All groups share one centre, and each spreads out both ways along 9 directions, with some noise.
In the rows, 128 means zero.
Known rows, each followed by its group:
[110 114  95 175 119 123  80 122 170 101  96 155  89 138 141] -> j639
[101 120 145 143  60 153 174 178 104  66  91 144  71 110 102] -> j588
[132 169 122 111  74 133  95 137 142  49  77 131 129 120  81] -> j639
[ 93  87  99 122 184 127 149 106 166 145  75  89 105 131 110] -> j248
[122 121 124 130 111 142 135 158 120 125 111 149 158  95 137] -> j556
[ 71 132 173  85 134 150 120 156 143 126 111 126 176 134 141] -> j654
[119 139 123 140 141 163 100 138 137 135 153 133 145 140 142] -> j556
[113 102  94 140 147 110 104 149 141 169 131 119 155 107 167] -> j903
[108  64 131  92 124 162 127  94 174  97  81 189 135  97 164] -> j767
[128 145 101 154 158 151 125 158 137 156 124 144 115  96 145] -> j654
[163 144 113 143  76 141 126 141 101 149  99 150 146  94 148] -> j654
[ 85 102 137 139 140 129 136 145 111 191  92 126 129 152 166] -> j639
[177 178 161 124 171 161 149  88 163 122 160 185 135  80 125] -> j906
[ 85  90 112 139 122 163 110 135 200  89 113 148 100 115  97] -> j588
[116 151 153 121  95 143 138 130 132 149  85  94 163 135 111] -> j248
[112 142 143 122 159 130 130 140 126 161 131 127 100 148 153] -> j903
[ 97 134  90 131 160 122 142 190 127 122  89  89  99  94 147] -> j767
[129 141 178 132  93 117 145 135 120  42 141 164 169 102 113] -> j654
[ 65  91 125 132 158  90 139 121 137  97  66 129 100 152 126] -> j248
[132  71  91 130 119 178 118 118 129  97 149 147 113 125 163] -> j588
[ 90 102  42 150 199 136 108 148 158 134  85 128  64 133 107] -> j767
[152 149 122 145 110  92 122 141 134 123 101 164 157  66 169] -> j903
[134 115  84 183 108 157  97  88 141 133  63 169 166 146  94] -> j639
[ 88 149 107 147 118 107  91 184 129 125 155  98 122 164  65] -> j906
[127 144 124 104 107 125 117 119 143 139  35 124 160 124 116] -> j639
[ 83 109 172  98  71 153 132 147 121  58  80 107 163 137 143] -> j903
[132 128 124 162 151 165 146 170 106 136 192 132  87  98 167] -> j639
[ 81 108 100 120 205 117 116 124 177 179  79 132 139 145 116] -> j588
[ 97 106 107 156 131 101 115 129  82  90  82 127 168 158 147] -> j906
[114 132  93 112 155  99 123 181 121 104 105 119 111  91 159] -> j767
[ 90  77  75 152 127 167 104 161 160 114 153 119 138 124 101] -> j903
[178 111 135 157 123  95 124 109  90 148 228 156 157 118 159] -> j248
[123 168 176 124  89 131 131 151  99 101 131 153 109 150 116] -> j903
[132  72  54 141 159  88  96 136 168  77 174 156 126  86  81] -> j556
[113 142  90 170 105  82  69 139 102  94 104 145 121 191  94] -> j639
[ 93 107 112 121 116 187 112 170 142  60 138 152  93 134 106] -> j903
[122 140 109 178 124 123 112 150 152 193 190 104 126 135  71] -> j906
[ 99  85 121 139 122 135 123 127 165  98 102 126 120 105 142] -> j588
[117 102 163 168 144 193 149  70 178 163 167 138 132 141 104] -> j767
[145 103 125 137 126 150 102  78 168 115 137 187 161 112 126] -> j767
[121 159 179 125 111  93 153 142 127 131  87 169 170  93 132] -> j654
[104 147 129 152 130 138 153 156 129 124 111 128  61 140 108] -> j767
[118 144  94 166 160 148  93 134 118  67 136 143 164 136 144] -> j906
[128 148 155 112 120 141 113 135 119 159 131 168 194 111 152] -> j654
[126 146 146 143  79 125 124 127 136 123  81 149 156 112 128] -> j556
[136 169 165 127  94 155 142 124 101 147 106 141 128 143 134] -> j588
[146 119 114 164 108 154 149 105 130 180 105  99 115 119 138] -> j654
[ 88 129 132 144 148 189 126 141 155 147 108  88 119 135 159] -> j556
[134 158 136 139 166 148 153 112 138 132  96 137 153 106 128] -> j906
[139 150 134 139 154 174 114 131 170 167 149 177 165  73 146] -> j248
[ 94 114 111 135 148 107 114 158  61  74 110 145 171 156 157] -> j906
[120 117 138 132 156 157 125 135 150  85 160 175 165  90 135] -> j654
[119  81 112 108 100 171 158 152 111 166 158  64 182  95 125] -> j556
[ 97 120 120 128 106 192 113 144 177 106 119  78 109 103 153] -> j556
[102 104 104 171 102 141 121 156 110  64 106  98 117 135 148] -> j906
[104 211 151  98 153 158 101 151 151 153  99 110 114 145 130] -> j588
[160 127 126 164  98 158 129 158 119 159 153 181 143  80 162] -> j248
[150 125 157 119 152 137 175 116 138 162 147 163 112  96 132] -> j906
[127  98 140 136  95 181 114  79 169 125 119 186 167 134 122] -> j767
[ 99 168 108 151 136 176  93 178 152 119 120 115 148 117 112] -> j906
[152 138 104 143 124 218 138 135 123 161 137 139 156  87 155] -> j588
[115 125 118 113 105 126 105 189 101  63 148 155 119 130 109] -> j556
[ 81 103 113 150  99 106 100 101 161 117  12 125 131 169 110] -> j639
[118  96 109 127 179 101  85  95 173 148 143 140 155 142 144] -> j588
[117 119 122 119 148 158 146 145 157 115 122 132 103  76 172] -> j767
[148 146 110 144 105  94 109 175 129 146 181  86 135 103 116] -> j248
[134 104 117 125 170 122 123 114 135 149 139 186 121 125 131] -> j767
[101 167 164 163  89  65 154 155  85 108  55 132 156 140 113] -> j556
[104  93 131 118 170 155 164 141 137 143 156 117 139 109 121] -> j639
[102 104 166 116 111 129 155  88 145 122 118 100  95 172  93] -> j654
[161 113 165 151  88 120 150  86  49 102 155 175 151 174 138] -> j248
[116 100 101 160 126  84 129 139 133 121 100 139 177  94 112] -> j556
[117 120 129 152 146  77 113 127 156 134 152 135 173 110 115] -> j588
[127 116 106 167  73 157 121 174 130 141 110 158 160  86 127] -> j903
[139 135 109 125 113 145 121 146 143 170 101 116  35 144 130] -> j654
[124 136 119 111 156 126 104 150 121 172 132 138 121 130 169] -> j639
[123 148 104 132 115 142 101 182 161 161 131 115 142  86 114] -> j248
[150 144 128 168 110 137 118 157 107 164 159 197 170  95 146] -> j248
[107 113 165 117  95 149 130 113 121 112 106 134 214 122 140] -> j903
[113 172 163 147 133 111 124 106 117 147  80 159 134 165 129] -> j556
[124 142 128 148 105 101 151 170  83 102 118  98 152 124 119] -> j588
[ 84 101 111 158 159 158 160 107 179 154  86  84  92 133 113] -> j767
[109 134 117 153 153 153 152 120 147 153 135 104  98 151  83] -> j903
[118 142 135 100 113 156 120 167 122  68 154 139 124 121 115] -> j639
[105 115 117 159 137 128 140 138 131 158  77 176 127 133 101] -> j248
[ 75 140 119 177 179 176 148 184 155 117 141 102 137  65 158] -> j654
[168 129  98 178 141 132 150 113 173 151 130 119 149  45 131] -> j903
[125 126 144  85 151  96 128 126 117 127 125 178 145 144 114] -> j906

New rows. What belongs after each?
[114 127 110 160 156  72 113 143  77 192 138 123 130 179 143] -> j639
[132 133 131 121 137 182 162 151 119 127 146 129 149  97 118] -> j639
[115 158 146 129 163 135 115 117 132 121 117 166  78 174 130] -> j556
[135 151 181  50 126 132 105 116 158 110 102 197 162 118 121] -> j906
[158 154 127 121 140 162 112 118  90 158 142 134 160 145 167] -> j588
[129 197 191 101 130 127 101 122 128 128 147 157 106 160 155] -> j588
[104 140 133 139 143 180 101 141 129 142 114 164 143 142 165] -> j556
[126 140 144 149 113 151 149 162  90 138 162 136 127 129 140] -> j639
[ 99 111 115 142 140 215 133 143 157  98 169 137  82 140  72] -> j903
[ 70 115 137 137 152 136 167 156  73 166  56 113 158 162 149] -> j556
[102 121  71 130 141 109 102 136 126 152  36 111 120 152 128] -> j639
[112 126 119 167 141 159 149 154 177 146  99 171  95  69 133] -> j248
[148 151  70 177 116  96 103 119 126 104  96 123 121 140  84] -> j639
[ 88 125 144 126 131  76 124 116 127 134  85 124 134 177  96] -> j588
[125  98 105  89 121 152 122 158 128  93 180 106 101 131  95] -> j556
[173 100 106 155 140  73 156 113 151 120 193 156 152  62  83] -> j556
[148  97  92 133 159 172  97  97 192 170 157 147 157  94 140] -> j556
[103 133 126 124 135  99 129 173  72  88 147 136 123 170  96] -> j556
[145 154 147 141  89 148 135 132 134  62 126 162 149  91 103] -> j903
[116 117 114 138 105 190  91 155 166  93 167  91 134  96 154] -> j556
[125 138 114 113 174  98  93 122 127 146 142  91 176 131 176] -> j588
[131 163 147 145 161  92  96  75 162 139  83 218 113 167 115] -> j556
[ 86 156 136 162 139  80 124 171  85  87  95 169 137 163 107] -> j556
[132 211 148 170 137 175 140 151 147 130 127 121 144  89 110] -> j906
[ 89  99  70 141 212 142 139 144 174 141 134  87 100 104 139] -> j767
[115 119 115 107 149  83 131 121 159  73 100 175  52 140  85] -> j556
[115  66  63 114 142 147 105 142 146 142 147 112 169 120 109] -> j556
[ 86 101 123 154 126 166 145 155 121  69 134 126 109 137  95] -> j639
[110 159 151 125 111  55 122 165  96  80 132  74 146 119 171] -> j588
[124 189 136 110 151 134 119 178  90 103 152 122 109 141 137] -> j588
[127 116 112 125 135 201  90 140 173 119 195  86 114 125 134] -> j556
[ 50  62 151 152 153 148 138 141 139 117 163 152 131 163 118] -> j639
[ 94 153 166 119 114 168 146 135 142 115  66 129  86 132 162] -> j556
[106 120 144 112 157 111 132 144 103 191 138 133 151 146 151] -> j639
[ 71  53 122  92 185 160 144 117 180 132 118 131 154 122  95] -> j639
[ 94 132 134 150 159 140 132  82 194 158  60 101  99 143 144] -> j556
[150 132 129 136 154 156 109  92 172 154 201 143 121 126 121] -> j556
[ 98 112  97 117 137 147  73 206 121 147 182 149 146 138 126] -> j906
[126 110  68 116 204 127  96 119  94 176 144 129 152 173 134] -> j588
[ 98 156 153 176 114 114 127 128 132  95 166  95 102 176  56] -> j767
[ 87 149 143 160 169  95 124 106 130 160  73 132 137 176 129] -> j556
[116 103 114 173 153  98 172 163  99 144 129 121 182  89 130] -> j556
[104 140 113 123 134 152  92 170 162  70 153 118 107 112 119] -> j588
[ 97 149 145 123 165 162 118 113 157 125 129 124  64 174 131] -> j556
[116 148 163 144 163 104 151 100 110 172  96 152 142 166 128] -> j556
[ 92  76  77 144 167 196  99 153 165 103 200 112 104 139  95] -> j903
[144 143  97 195 126 110  67 134 138 126 152 168  88 144 166] -> j639
[118 104 126 124 158 113 159 106 158 117  99 145  81 109 114] -> j556
[ 84  87 122  66 167 184 121 137 151 145  90 143 172 130 126] -> j639
[ 93  95 135 109 155 135 107 133 121 150 161 113 171 156 155] -> j903
[ 86  90 146 100 129 183 170 135 126 125  85 123 172 128  96] -> j639
[ 79 157 169 118 144 201 130 148 118 153 100  92  92 173 170] -> j556
[ 99 151 111 145 144 127 122 162 145 140 144  99 100 139  68] -> j906
[154 137 117 173  84 135 120 141 140 120 152 157 184  77 109] -> j903
[112  94  98 144 188 136 127  85 178 183 106 130 139 125 128] -> j556
[104 113 124 172 169 175 132 102 180 160 170  93 149 126 109] -> j767
[142 162 128 137 140 128 109 147 112 125 162 109 165 112 150] -> j588
[ 81  59 137 149 194 179 201 148  90 196 177 126 139 133 154] -> j639
[125 118 151 148 103 163 123  98 184  75 140 135 134 112 120] -> j767
[ 93 153 168 111  82 181 129 154 116 130  80 104 118 151 154] -> j556
[135 141 152 125  71 134 114 129 143  52 115 173 125 104 138] -> j767
[116 146 146 100 111 113 157 136 157 107  76  84 119  88 120] -> j639
[105 117 142 156 179 127 178 106 124 188  71 137 142 113 159] -> j556
[135 125 172  48 113  97  95 113 165 142 134 193 138 140  89] -> j906
[144 175 126 160 114  94  87 165  74 104 195 151 105 164 134] -> j639
[125 104  99 115 133 236 107 124 202 135 108 118 134  81 188] -> j588
[139 151 143 121 160 148 159 104 163 114 117 123  86  97 134] -> j903
[ 78  92 130 118 154  94 142 121 134 141 100 107 165 160  87] -> j639
[ 82 172 176 120 145  98 143 157 133 164 108 115 138 143 119] -> j654
[ 39  63 139 122 133 150 153 137 125 122  67 116 143 172 100] -> j639
[103 114 126 128 169 126 138  86 158 187  41 141 136 151 133] -> j556
[116 122 132 149 109 137 144 133 146 114  98 123 119 113 128] -> j639
[109 107 103 108 161 172 167 144 173  78 115  86  95  68 112] -> j639
[156 164  91 181 120  71 111 123 125  90 138 115 109 137  84] -> j639
[124 119  98 172 194 112 103 104 175 135 128 183 148 109 133] -> j556
[123 128 130 159 166 178 129 115 153 181 150 122 152 113 161] -> j556
[133 165 147 126 123 146 135 153  92 118 146 158 102 154 102] -> j588
[ 60  77  83 123 170 151 101 167 139 143 149  87  99 169 127] -> j903
[104 132 148  78  96 197 154 176 121  74  89 124 132 110 120] -> j639
[130 106 121 137 143  84 131  73 170 173  91 129 154 132  90] -> j556
[110  94 126 124 141 189 157 136 121 114 140 146 157 121 101] -> j639
[112 114  87 123 141 191  81 182 130  94 191 126 122 124 138] -> j556
[141 150 127 148 133 152 114 172  66 162 175 156 122 144 171] -> j639
[112 111 109 131 106  89 120 165 116  76 157  90 129 134  77] -> j556
[115 155 161 122 119 139 130 126 126 134  80 171 104 149 134] -> j556
[ 59 111 127 106 160 155 152 143 129 132  58  86  69 174 133] -> j556
[ 89  70 101 139 158 192  92 128 141 142 143 192 145 154 142] -> j639
[ 88 106 123 109 127 164 119 166  98 134 113 153 107 182 110] -> j767
[ 71  79 107 132 161 148 126 138 142 150 103 128 110 145 155] -> j639
[134 157 105 147 103 126  90 125  91 129  98 160 161 171 107] -> j639
[164 180 146 157 116  88 117 147  81 127 193 142 142 136 113] -> j639
[112  75 123  96 153 116 139 100 111  88  85 171 143 134 165] -> j906
[111 133 153 132 169  71 119 101 127 162 125 170 137 174  93] -> j588
[117 118  97 135 113 161 100 119 148 130  62 160 138 131 138] -> j639
[113 144 149 107 105 137 102 158 144  56 142 140 120 118 109] -> j639
[ 99  97  94 143 124 121  90 168 118 108 172 122 119 150 110] -> j906
[119 161 142 161 168  97 119 157 116 136 165 160 203 100 120] -> j654
[ 90  78  55 152 176 115  95 132 172 142 125  89 177 128  86] -> j588
[130 117 117 151 152  62 128 110 154 101 146 144 116 126  81] -> j556
[133 125 147 145 177 123 178  74 161 110 136 119  92 121 118] -> j248
[112 179 175 139 114 141 133 123 136 121  85 129  93 154 143] -> j556
[117 102 116 130 126 151 140 148 150 107 146  98 116  88 131] -> j556
